There are 3 nested groupings, the coarsest first. Each group lies inside one group of the grouping before and may be the whole of it. The rows also spread widely along 11 directions, which tell nothing about the answers.
In the rows, zero is written as 128.
Some rows, each with its group in each grouping after it:
[176 101 117 124 122 103 170 123 115 107 151 153 120  95 186 148 128 133
 158 124 133] => j_318 j_414 j_487
[109 158 154 149  98 173 103  79  91 123 122 128 157 118 129 159 131  53
 158 145 128] => j_318 j_376 j_405
[154 127 136 135 125 120 145 124 112 109 122  96 119 106 140 141 124 133
 120 140 119] => j_318 j_376 j_488
[ 92  96 108 123 114 165  88 145 153 134  98 129 111 161 114 145 101 174
 105 151  94] => j_318 j_153 j_285
[135 149 138 147  94 152 128 137 124 146 119 152 176 132 108 100 110  89
 126 126 151] => j_318 j_945 j_572
[118 132 142 137 116 158 126  62  93 129 144 181 138 112 140 185 125  90
 183 114 121] => j_931 j_619 j_564
[115 129 149 140 131 110 115 104  67 129 150 131 144  90 153 138 179  77
 150 153 148] => j_931 j_667 j_461
[ 80 120 162 106 163 141 102  98 125  98 156 175 144  91 116 118 127 137
 126 125 138] => j_931 j_852 j_867
[ 94  97 153 161 124 167 132 125 112  97  82  95 159  72  71 112 159 164
  93 143 107] => j_318 j_414 j_781
[ 74 130 151 126 155 135  99  45  74 133 121  72  95  94  87 198 195 133
 139 151  95] => j_931 j_582 j_428
[122 125 104 164 115 144 106 151  75 188  73 110 123 169  86 128 105 177
  60 153 115] => j_318 j_153 j_224
[152 129 160  92 126  95 135 117 148 157 167 160 159 105 106 104 109 160
 108 112 173] => j_318 j_376 j_488
[184 150 132  92 114  50 139 148 150 132 176  47 126 124 185 131 176 120
 180 163 129] => j_318 j_153 j_285
[139 141  85 125 155  82 165 105  67 155 119  90  81 147  93 159 145 142
 150 122 117] => j_931 j_852 j_867
[197 122 142 146 122 104 179 108  95 136 157 195 126  92 166 142 109 103
 140  92 161] => j_931 j_582 j_428
[ 91 132 167 108 134 144  98 106 129  81 152 165 142  88 146 115 128  56
 132 144 159] => j_318 j_376 j_488
[179 128 120 128  91 128 158 118 148  99 140  99 127 118 174 171 127 119
 191 133  97] => j_318 j_376 j_405
[ 84 155 119 140 118 150  87 149  99 161 114 138 166 161  83  91 119 111
 119 145 130] => j_931 j_667 j_461
[138 160 156 114 155 112 134  92 111 104 153  99 127  97 123 135 132 129
 152 124 122] => j_931 j_667 j_461
[100  88 176 160 127 166  96  89 113 145  94 104 143  74  80 157 152 195
  62 152 117] => j_318 j_414 j_487
[129 130 167  75 113 124  76  90 175 140 196 143 148 110 186 168 145 136
 168 155 132] => j_318 j_945 j_572
[ 68 142 148 106 157 138 115 101 117  58 128 123 115  94 104 109 148  42
 144 138 151] => j_318 j_153 j_224
[117 147 148 122 138 105 104 144 130 108 126  77 111 120 135 107 148  72
 114 164 148] => j_318 j_153 j_285
[113 133 141 123 140 135  96 133 153 146 107 135  98 146  73 113  89 102
  70 125 170] => j_318 j_153 j_224
[ 75 102 148  81 137 105 106 110 156 115 152 108 133  93  88 117 187 131
 136 148 149] => j_318 j_153 j_224
[129 166 142  81 124 121 101 111 183 145 150  95 132 153  85 129 113 138
 151 126 134] => j_318 j_153 j_224

New rows, each followed by its group in each grouping:
[105 106  92  86 163  99 180 120  96  96 163 191 143 108 115 100 128 181
 172  98 120] => j_931 j_852 j_867
[155 143 105 111 107  92 155 106 134 160 123  60 103 149  84 162 151 122
 170 125 125] => j_318 j_153 j_285
[120 125 132 119 134 128 141 114 141 128 109 109 120 119  56 120 120 152
 111 114 136] => j_318 j_153 j_224
[153 118 109  67 157  76 178  94 115 101 177 165  94 109 151 143 115 153
 171 100 140] => j_318 j_153 j_224
[139 183 157 100 112 102  92 106 135 172 160  83 153 145 113 131 147  97
 152 149 153] => j_318 j_153 j_224
[155 140 134  93 132 111 126 127 166 136 156 131 132 130 127 123  99 160
 137 123 135] => j_318 j_414 j_487
[156 162 135 147 107 136  85 140 133 175 138 128 143 169 152 145 103 112
 135 146 128] => j_931 j_852 j_867
[143 136  93 101 125  83 107 148 119 191 122  77  87 181 110 146 123 159
 103 159 125] => j_318 j_376 j_488
[ 59  78 159  63 189 125 105  76 152 110 152 201  87  76  72 125 114 166
  68 107 171] => j_318 j_945 j_572
[134 105 116 106 130 110 164 109 133  73 145 134 103  88 149 146 162  66
 190 123 142] => j_318 j_414 j_781
[ 90 173 136 115 168 142  88 101  91 114 138 130 120 143 124 132 108 116
 136 143 111] => j_931 j_852 j_867
[130  81 151 155  93 129 145 131 133 124 127 108 182  72 123 134 195 169
 151 143 105] => j_931 j_619 j_564
[ 94 111 103 142  52 177 102 135 126 164 115 145 195 162 122 141 146 134
 176 155  97] => j_318 j_153 j_285
[183 114  97 136 127 112 200 170 162  30 138 107 121 105 190 121 123 131
 202 117  80] => j_931 j_852 j_867
[ 83 125 160  77 149 115  78 156 197 114 167 143 159 114  98  69 132 142
 117 138 154] => j_931 j_667 j_461
[117 130 149 125 132 105 108 116 110 141 125 101 113 113 110 130 160  86
 107 151 164] => j_318 j_153 j_224
[ 97 130 130 155 131 146 123 133  58  98 103 131 137 111 144 111 135  91
 111 157 123] => j_318 j_153 j_285
[134 117 155 122 115 141 103 100 125 151 144 191 131 122 147 147  95 112
 110 124 163] => j_318 j_153 j_285
[136  92 167 126 109 110 132 126 152 116 144 126 151  74 138 121 165 124
 120 140 155] => j_318 j_153 j_285
[109  70 146 161  92 170 101 172 182 136  84 151 152 117  82  98 116 149
  57 137 149] => j_318 j_153 j_224
[173 149 151 115 155  92 142 119 176 122 147  99  96 118 101 132 109 119
 129 104 155] => j_931 j_852 j_867
[119 114  91 109 142 129 177 148 121  36 127 142 113 117 159 105 107 132
 170 122  92] => j_318 j_153 j_285
[ 90 137 117  72 130 136 109 141 175 117 150 158 157 144  88  87 110 142
 156 122 133] => j_318 j_414 j_781
[133 140 117 113 145 100 114 134 126 144 133 101  94 150 129 145 126 139
 135 143 114] => j_931 j_619 j_564
[105 112 139  82 156  97 167  94 132 127 148 146 142  81  47  94 142 180
 116  97 156] => j_318 j_945 j_572
[105  58  82 130 127 134 158 147 143 126  86 199  79 127  60 115 109  87
  97  95 181] => j_318 j_414 j_781
[125 116 130 134 123 111 147 145 119 146 128 158 158 114  86  91 134 132
 122 114 152] => j_931 j_619 j_564
[ 63 126 171 137 137 204  42 102  98 143 114 192 157 122 115 129  86 150
  63 152 129] => j_318 j_414 j_781
[ 74 163 120 104 161 108 138  98  37 115 137 132 139 109 103  95 159  86
 140 143 143] => j_318 j_945 j_572
[153  83  91 132 104 103 141 103  85 202 122 164  86 150 132 188 126 141
 120 127 149] => j_318 j_153 j_285
[123 148 101  92 144 140 141 136 143  56 142 137 109 136 154 119  94 105
 183 124 102] => j_318 j_414 j_781
[133  68 131 116 130 142 177 105 155  60 129 141 125  69 124 148 127 202
 149 106  95] => j_318 j_153 j_224
[113 136 149 107  93 139  93 139 185 149 137 125 169 138  85 105 124 112
 127 138 152] => j_318 j_376 j_488
[ 77 138 102 111 147 171  96 105  72 118 123 182 115 154 146 143  83 142
 124 145  95] => j_318 j_945 j_572
[141 128 126 131 131 108 143 130  91 124 124 125 115 121 144 123 124 113
 118 137 138] => j_318 j_153 j_285
[132 146 162 108 153 112  82  63  87 149 153 121  73 123 170 196 121  97
 115 153 147] => j_318 j_153 j_285
[ 98 108 145 126 130 152 126  99 158 156 112 152 141 116  13 122 112 166
 105  91 147] => j_931 j_667 j_461
[119 117 145 145  71 143 113  83 100 167 129  80 177 106 118 181 199 132
 171 165 104] => j_318 j_376 j_405
[132  80  94 114  99 120 155 147 155 124 125 142 130 130 117 130 137 159
 151 124 122] => j_318 j_153 j_224
[155  63 117  75 122 102 147 116 179 118 175 154 114  98 179 171 136 231
 156 129 100] => j_318 j_945 j_572
[109 110 115 153 124 143  85 181 114 127 107 120 129 146 155 114 125 138
 100 172 104] => j_931 j_667 j_461
[107 137 159  94 144 109 102 120 180 152 145 101 140 117  40 102 137 156
 113 118 153] => j_931 j_667 j_461
[ 84 142 127 112  93 165  79 112 129 131 133 116 161 149 129 149 142 110
 169 166 100] => j_318 j_376 j_488
[137 204 120  89 119 136 100  84 102 145 169 142 131 183 172 164  80  92
 201 135 110] => j_318 j_153 j_285
[105 103 130 136 136 158 151 127 117  28 105  95 119  79 147 134 138 134
 138 149  77] => j_318 j_376 j_488
[ 40 177 105  52 166 144  73 120 123 116 146 175 119 185  83  88  70 105
 131 134 135] => j_318 j_376 j_488
[187 127 172 182 116 124 161 124  92 116 111 131 135  78 150 121 111  91
  86 122 164] => j_318 j_153 j_285
[129 121 120 129 131 115 116  98  89 167 139 166  97 139 139 174 129  99
 138 129 144] => j_931 j_619 j_564
[120 133 128 151 139 162 105 156 126 100 112 134 138 138 147 117  89 160
 115 144  89] => j_931 j_852 j_867
[137 160  73 113 143 132 148  80  41 147 118 127  86 178 132 190  82 181
 160 123  72] => j_318 j_153 j_224
[ 99 153 164 130 156 138  94 120 110 125 110 129 118 123  85  97  96  99
  63 136 161] => j_318 j_153 j_285
[141  58 135  79 105  65 148  92 136 160 192 163 139  78 161 166 196 168
 169 133 159] => j_318 j_153 j_285
[133 126 169 120 165 170 142  86 169  47 146 169 125  78 127 141  70 165
 139  89 105] => j_931 j_852 j_867
[152  97 106 156 124 110 135 121  83 161 113 116  91 126 139 176 146 139
 121 140 121] => j_931 j_667 j_461
[180 133 124  84 108  79 132 149 163 131 176  94 135 132 187 139 135 161
 167 153 114] => j_318 j_376 j_488
[114 143  78  95 125 132 115 132 135 151 142 175 112 194 124 144  82 133
 179 118 104] => j_931 j_619 j_564
[148 115 151 102 125  73 130 114 125 165 163 132 133 101 122 123 162 123
 120 133 183] => j_318 j_153 j_224
[229 113 118 109 138  41 167 221 221 115 154  98  84 133 174  91 100 148
 116 121 149] => j_931 j_619 j_564
[112  92 135 143 129 134 101 134  79 187 111 192 136 129 107 114  99 186
  40 137 158] => j_318 j_153 j_224
[139  76 175 125  91  91 112 118 142 211 156 191 162  86  95 117 164  88
  74 126 241] => j_318 j_376 j_488
[107  84  84 157 102 106 134 175 124 184  83 137 108 156  59 112 162  76
 106 133 169] => j_931 j_619 j_564
[155  76 143 157  96  72 138 113 101 167 113  40  99  82 138 183 237  99
 119 174 152] => j_318 j_153 j_285
[112 164 101 113 137 129 137 144 100 122 117 144 135 161  92  85  86 120
 129 119 133] => j_318 j_153 j_224
[120 122 146 158 133 139 135 139 132  97  81  70 114  93  75 110 148  89
  96 140 141] => j_318 j_414 j_781
[125 109 130  90 140  91  93 120 135 175 146 122  92 141 121 151 131 170
  95 148 149] => j_318 j_153 j_224
[157 158 123  70 107 134 150 105 214  93 171 130 145 144 122 140  88 143
 220  94 108] => j_318 j_153 j_224
[149 226 151 136 129 162 118 145 118  68 118  57 161 147 146  96  69 113
 147 152  74] => j_318 j_376 j_488
[108 150 136  89 121  83 112  91  71 174 176 146 158 126 137 125 171  94
 164 147 165] => j_318 j_153 j_285
[117  88 120 106 108 123  87 161 210 146 148 142 130 148 131 137 139 147
 143 145 130] => j_931 j_852 j_867
[103 119 148  71 149 110  94 134 160 127 167 163 134 120 125  99 105 163
 100 138 151] => j_318 j_376 j_405
[ 82 114 164  98 139 128  86  93 149 134 160 150 132 100 104 138 163 115
 132 134 147] => j_931 j_582 j_428
[133 131 152  98 125 103 104 110 170 139 140  68 105 120 104 153 150 115
 125 149 142] => j_318 j_376 j_488
[146 135 142 128 112 174 173 133 179  21 129 126 173  91 135 102  92 150
 182 104  81] => j_318 j_153 j_224
[111  86 114  96  79 131 114  91 170 160 151 150 131 136 121 183 161 117
 190 130 135] => j_318 j_153 j_285
[ 88 122 137 129 142 157 123  89 102 102 110 134 115 101  97 141 132 108
 117 132 126] => j_318 j_945 j_572
[107 104 127  99 136 104  75 149 147 184 151 167 119 151 129 127 122 166
  96 148 145] => j_931 j_619 j_564
[ 89 146  78 138 112 163 152 154  71  84 107 144 171 144 136  88 124 111
 173 147  83] => j_318 j_945 j_572
[120 163 162 132 141 144 117 100  98  76 129  76 135 100 154 138 131 123
 142 155  92] => j_318 j_153 j_285
[ 83  63 110 120 144 101 164 125 108 124 101 143 100  88  44 104 164 121
  85 118 173] => j_318 j_376 j_405
[133 121 143 120 160 127 118 142 181  82 105  84  66 111 100 124 106 108
  88 132 138] => j_318 j_414 j_781
[110 142 137 133 111 136 100  87  81 176 142 130 159 129 112 159 157 122
 157 143 127] => j_931 j_667 j_461
[158 132  93 106 126 101 107 144 121 192 126 129  79 190 131 155  78 157
  95 141 134] => j_318 j_376 j_488
